The groups are shells around one centre, one inside the other: the same stretched ball of 5 dimensions in 9 sizes.
In the rows, zero is written as 128.
Some rows, each with its group after it:
[173 136 151 108 180 164 170 120 131  89 128 141 145  87 142 100 109 165
 107 124 162 108 192]
vilo
[170 142 174 119 171 126 148 115 130 141 137 167 151  84 115 136 104 144
 105 118 137 120 186]
mav
[152 118 201 116 145  86 120 106 157 159  90 141 134 121  89 161  68 129
 121 147 102 123 185]
Dap
[143  93 170 118 197 144 157 125 143  92 100 156 124 114 105 137  81 134
  89 140 114 100 175]
mav
[165 118 190 125 152 102 121 115 156 157 113 139 128  93 107 160  72 130
 108 145 111 127 184]
semoz
[149 110 191 124 161  96 121 122 153 148  96 147 125 118  93 161  63 124
 105 148 101 119 181]
semoz
[153 113 169 127 172 115 125 140 145 127 104 143 119 114 113 143  63 133
  95 147 118 114 182]
vilo
[148 134 184  96 155 114 153 100 141 116  84 143 153 138  99 119  93 153
 133 132 132 107 193]
fepen
[123  99 191  97 164 106 145 108 155  98  48 134 131 170  81 132  65 138
 126 154 104  96 185]
mav
[159  98 157 125 194 155 152 137 145  92 118 142 116  90 129 130  78 140
  82 143 128 107 179]
mav
[150  97 169 122 171 126 131 137 157 106  90 123 109 118 118 137  56 136
  98 159 116 110 183]
tel
[150 109 188 106 150 112 137 106 161 119  78 119 129 128 105 136  70 144
 125 153 117 113 190]
mav
[142 119 152 110 190 142 155 140 130  81  92 148 130 137 118 107  80 150
 101 137 139  96 185]
fepen
[146  97 182 126 183 118 136 126 149 126 103 157 121 110  97 157  69 123
  90 144 102 111 174]
Dap
[150 108 172 127 181 119 132 136 143 125 107 154 121 111 106 147  68 129
  90 143 113 112 178]
tivu
[141 107 192 109 172 113 148 104 148 122  88 156 139 128  86 147  82 133
 112 138 106 107 180]
semoz
[147 107 173 116 185 133 151 122 141 107 103 156 131 114 105 136  83 137
  98 137 119 105 179]
sek
[157 119 191 117 150 100 126 112 155 146  97 135 131 113 102 150  71 135
 117 146 113 121 187]
kag
[208 161 157 113 149 158 158 106 139 129 162 124 153  40 164 106 121 174
 119 119 179 133 202]
fepen
[178 127 177 122 155 124 135 115 151 141 127 132 133  77 127 141  86 145
 109 139 133 127 189]
sek
[147 111 153 104 185 156 165 129 140  66  88 130 129 129 127 100  84 158
 107 142 144  95 188]
Dap
[136  92 161 114 190 140 149 138 147  77  79 135 114 137 112 122  64 140
  95 152 119  96 180]
kag
[178 117 165 130 174 142 140 128 147 127 139 140 124  65 135 140  85 141
  90 138 134 123 184]
tel
[133  88 164 117 202 143 154 137 142  78  86 152 117 133 104 130  70 134
  87 146 113  94 175]
semoz
[149 110 191 123 172 106 133 116 147 143 106 162 132 109  90 161  76 124
 100 138 102 116 177]
Dap
[191 149 170 116 155 139 151 106 139 139 148 140 151  59 139 124 111 159
 115 121 156 129 194]
kag
[178 140 177 111 156 133 152 102 142 133 130 141 150  79 126 127 106 155
 119 125 145 123 192]
sek
[135 108 197  97 159 108 151  93 154 113  66 140 142 148  83 137  81 141
 130 144 108 103 186]
fepen
[167 141 175 109 163 128 153 107 136 127 120 151 152  98 117 124 103 153
 118 124 142 116 191]
sek
[148 107 165 106 181 147 161 120 145  81  90 134 130 124 118 114  84 151
 108 142 133 100 186]
tivu
[147  94 189 120 168 114 133 117 159 125  91 138 120 115  98 155  65 128
 102 152 101 113 179]
Dap
[179 127 182 119 156 128 142 105 150 143 132 138 139  70 124 143  95 145
 110 133 132 127 188]
vilo
[121  84 176 104 186 127 153 123 151  75  55 138 120 164  90 127  62 136
 107 155 105  90 179]
vilo
[161 126 167 120 185 137 152 124 131 120 127 166 140  93 115 133  96 142
  95 124 132 112 182]
tel
[160 124 177 125 165 111 128 128 144 141 114 148 130 102 111 146  74 135
 102 139 121 120 184]
kag
[156 135 187 104 151 109 144 101 145 133  96 142 149 121 102 131  90 148
 129 133 128 115 192]
tivu
[136 120 196 100 156  97 142 100 148 127  71 148 146 151  81 139  79 139
 130 140 109 106 187]
tel
[172 128 150 121 191 162 162 132 129 100 140 154 136  77 139 115 102 153
  90 124 152 111 185]
tel
[173 146 171 101 156 139 162 100 138 116 119 138 156  95 127 110 111 164
 127 123 155 116 196]
semoz
[152 122 157 108 181 145 158 128 135  87 100 141 135 122 123 108  88 155
 107 135 143 101 188]
sek
[196 145 147 125 167 157 148 132 136 121 157 131 135  51 161 113 101 162
  99 128 167 127 194]
vilo
[162 138 177 113 156 112 137 116 140 137 109 145 143 110 112 132  86 146
 118 133 133 118 191]
tivu
[162 126 192 117 146  97 124 110 154 154 103 137 135 107 104 151  75 136
 119 143 116 125 188]
tivu
[119  83 177 101 192 135 162 118 149  68  56 144 125 162  88 124  70 138
 107 150 107  86 178]
fepen
[183 142 173 124 150 119 130 120 145 153 136 136 137  73 132 138  88 147
 111 134 141 131 192]
kag

New rows. What belongs after each?
[130  99 157 111 199 142 156 141 136  71  78 149 122 148 107 115  70 142
  94 144 123  90 179]
semoz
[157 103 164 130 192 141 143 138 142 111 121 153 118  91 119 142  76 133
  81 140 120 111 177]
tel
[149 134 187 100 152 106 145 102 143 128  87 145 151 135  97 128  89 148
 131 133 127 111 192]
tel
[194 154 172 108 137 133 147 100 147 139 135 118 151  68 145 116 107 167
 131 129 161 131 202]
tel
[162 126 150 107 188 166 172 124 131  77 118 144 140 101 136  99 104 162
 103 127 156 102 189]
Dap
[146 125 169  99 173 136 162 112 137  92  88 143 145 134 110 110  93 155
 120 133 138 100 190]
semoz
[133  95 199 114 166  96 131 111 157 132  73 148 126 140  77 161  62 122
 110 151  89 109 178]
semoz
[128 104 160 112 192 130 148 142 137  81  75 149 122 155 103 118  65 140
  98 146 121  92 181]
tel
[152 110 184 119 174 119 142 115 146 128 106 154 133 108 100 148  81 133
 102 138 112 113 180]
sek
[140  87 186 128 171 103 119 133 161 129  83 138 107 126  94 163  47 118
  94 161  91 112 176]
fepen
[119  74 190 118 191 111 139 124 154 105  67 158 115 150  74 159  56 116
  92 154  82  97 169]
fepen
[140  85 172 127 188 126 133 140 153 105  90 143 108 122 104 149  56 125
  85 155 102 105 175]
vilo
[173 117 149 123 187 163 156 136 139  94 133 137 124  76 145 117  90 152
  88 136 148 112 185]
Dap
[139 100 170 115 175 121 136 135 151 100  77 132 116 140 107 132  58 137
 103 155 114 103 183]
tivu
[166 131 189 119 151 103 129 110 148 156 116 146 140  96 107 151  83 137
 115 136 121 126 187]
sek
[181 130 177 126 159 124 134 116 147 150 139 143 135  66 126 147  90 141
 103 133 132 130 187]
tivu
[144 119 156 107 184 142 157 133 134  81  89 142 132 136 118 106  82 153
 107 138 139  97 187]
vilo
[166 122 160 108 183 161 171 114 137  89 121 143 141  91 131 111 105 158
 105 128 148 107 187]
fepen
[146 111 194 114 157  99 130 111 155 138  85 142 131 128  91 152  69 131
 116 147 105 115 184]
sek
[145 101 182 115 178 124 146 116 149 113  94 149 129 119  98 143  77 134
 103 143 110 107 179]
sek
[187 139 160 118 161 147 149 119 142 122 140 129 138  66 147 118  99 160
 109 131 157 124 194]
sek
[142  99 160 113 198 152 162 131 139  76  95 149 125 122 114 120  82 143
  93 140 126  96 179]
semoz
[135  82 172 122 192 132 142 136 152  93  84 143 110 129 102 143  59 128
  87 154 103 100 174]
vilo
[146 121 151 110 186 143 153 141 132  82  93 142 129 134 123 105  79 153
 103 139 142  98 187]
fepen
[130  76 190 119 178 112 134 122 162 110  70 139 111 138  86 158  53 121
  97 160  87 104 174]
mav
[149 108 184 109 162 119 143 110 155 114  86 133 130 124 103 137  75 141
 116 147 116 110 186]
sek
[163 134 183 118 167 116 143 111 137 145 124 164 147  95 105 144  96 139
 108 124 125 119 184]
Dap
[194 158 173 122 147 123 136 112 139 161 152 142 150  58 137 133 104 154
 115 122 152 136 195]
semoz
[170 136 149 104 175 163 169 121 134  82 118 131 143  97 144  93 105 169
 113 128 165 106 195]
Dap
[152 118 175  97 164 137 162 104 148  92  86 129 141 126 114 113  91 157
 124 139 136 104 191]
tel
[174 149 176 107 149 124 148 104 140 134 120 138 153  95 123 121 102 158
 127 126 148 121 196]
kag
[181 138 153 122 178 153 154 129 132 116 146 147 139  69 143 118 102 155
  97 124 155 119 189]
tivu
[158 116 188 124 170 111 134 115 146 148 118 161 135  96  99 159  82 128
 100 134 110 120 179]
Dap
[152 133 183 107 164 115 149 107 137 128 102 157 150 120  99 132  94 145
 119 128 127 111 187]
semoz
[142 103 186 127 168  96 117 133 152 141  91 148 117 126  92 161  54 121
  98 152  97 115 178]
tel
[128  98 177 119 197 119 145 132 137 108  87 172 127 140  84 146  71 124
  90 138 101  98 172]
mav
[158 120 157 107 180 154 164 123 139  83 106 135 135 109 130 106  93 158
 108 135 147 103 189]
kag
[135  99 190 104 173 119 153 104 152 104  74 145 135 140  88 138  78 137
 115 144 107 101 181]
vilo
[160 107 182 117 169 129 145 111 153 121 109 139 129  96 112 143  83 139
 104 142 119 115 183]
Dap
[128 106 192 110 170  96 135 116 147 125  70 157 133 154  76 149  66 127
 113 145  98 103 179]
vilo
[160 133 177 123 162 106 126 127 140 147 114 152 135 107 109 143  77 137
 107 135 124 120 186]
fepen
[166 141 170 103 156 131 153 109 140 115 108 134 149 109 124 112  98 160
 126 131 149 114 196]
tivu
[164 109 150 119 193 166 162 133 140  81 122 139 124  88 139 114  90 152
  89 137 144 106 183]
fepen
[161 133 160 112 181 144 159 123 130 104 120 155 144 103 123 114  99 153
 105 125 146 108 187]
tivu
[156 132 174 108 169 126 152 113 136 118 106 152 147 115 109 124  95 149
 116 128 135 110 188]
sek
[130 103 187 110 164  98 129 123 153 118  63 138 124 157  87 142  56 131
 115 155 102 104 183]
tel
[153  98 178 122 179 129 141 123 152 116 105 144 121 103 108 147  73 132
  94 146 112 112 178]
vilo
[186 145 153 116 160 149 149 125 139 116 137 125 138  74 152 108  98 164
 111 131 164 122 197]
tivu
[188 142 156 118 167 154 155 120 137 118 147 135 141  62 150 114 106 161
 106 126 161 123 193]
kag
[176 120 152 121 184 163 159 129 139  98 136 138 129  71 145 117  96 154
  92 133 150 114 186]
tel
[144  94 188 121 177 116 137 117 153 125  96 151 123 114  93 158  70 125
  97 146  99 111 176]
Dap
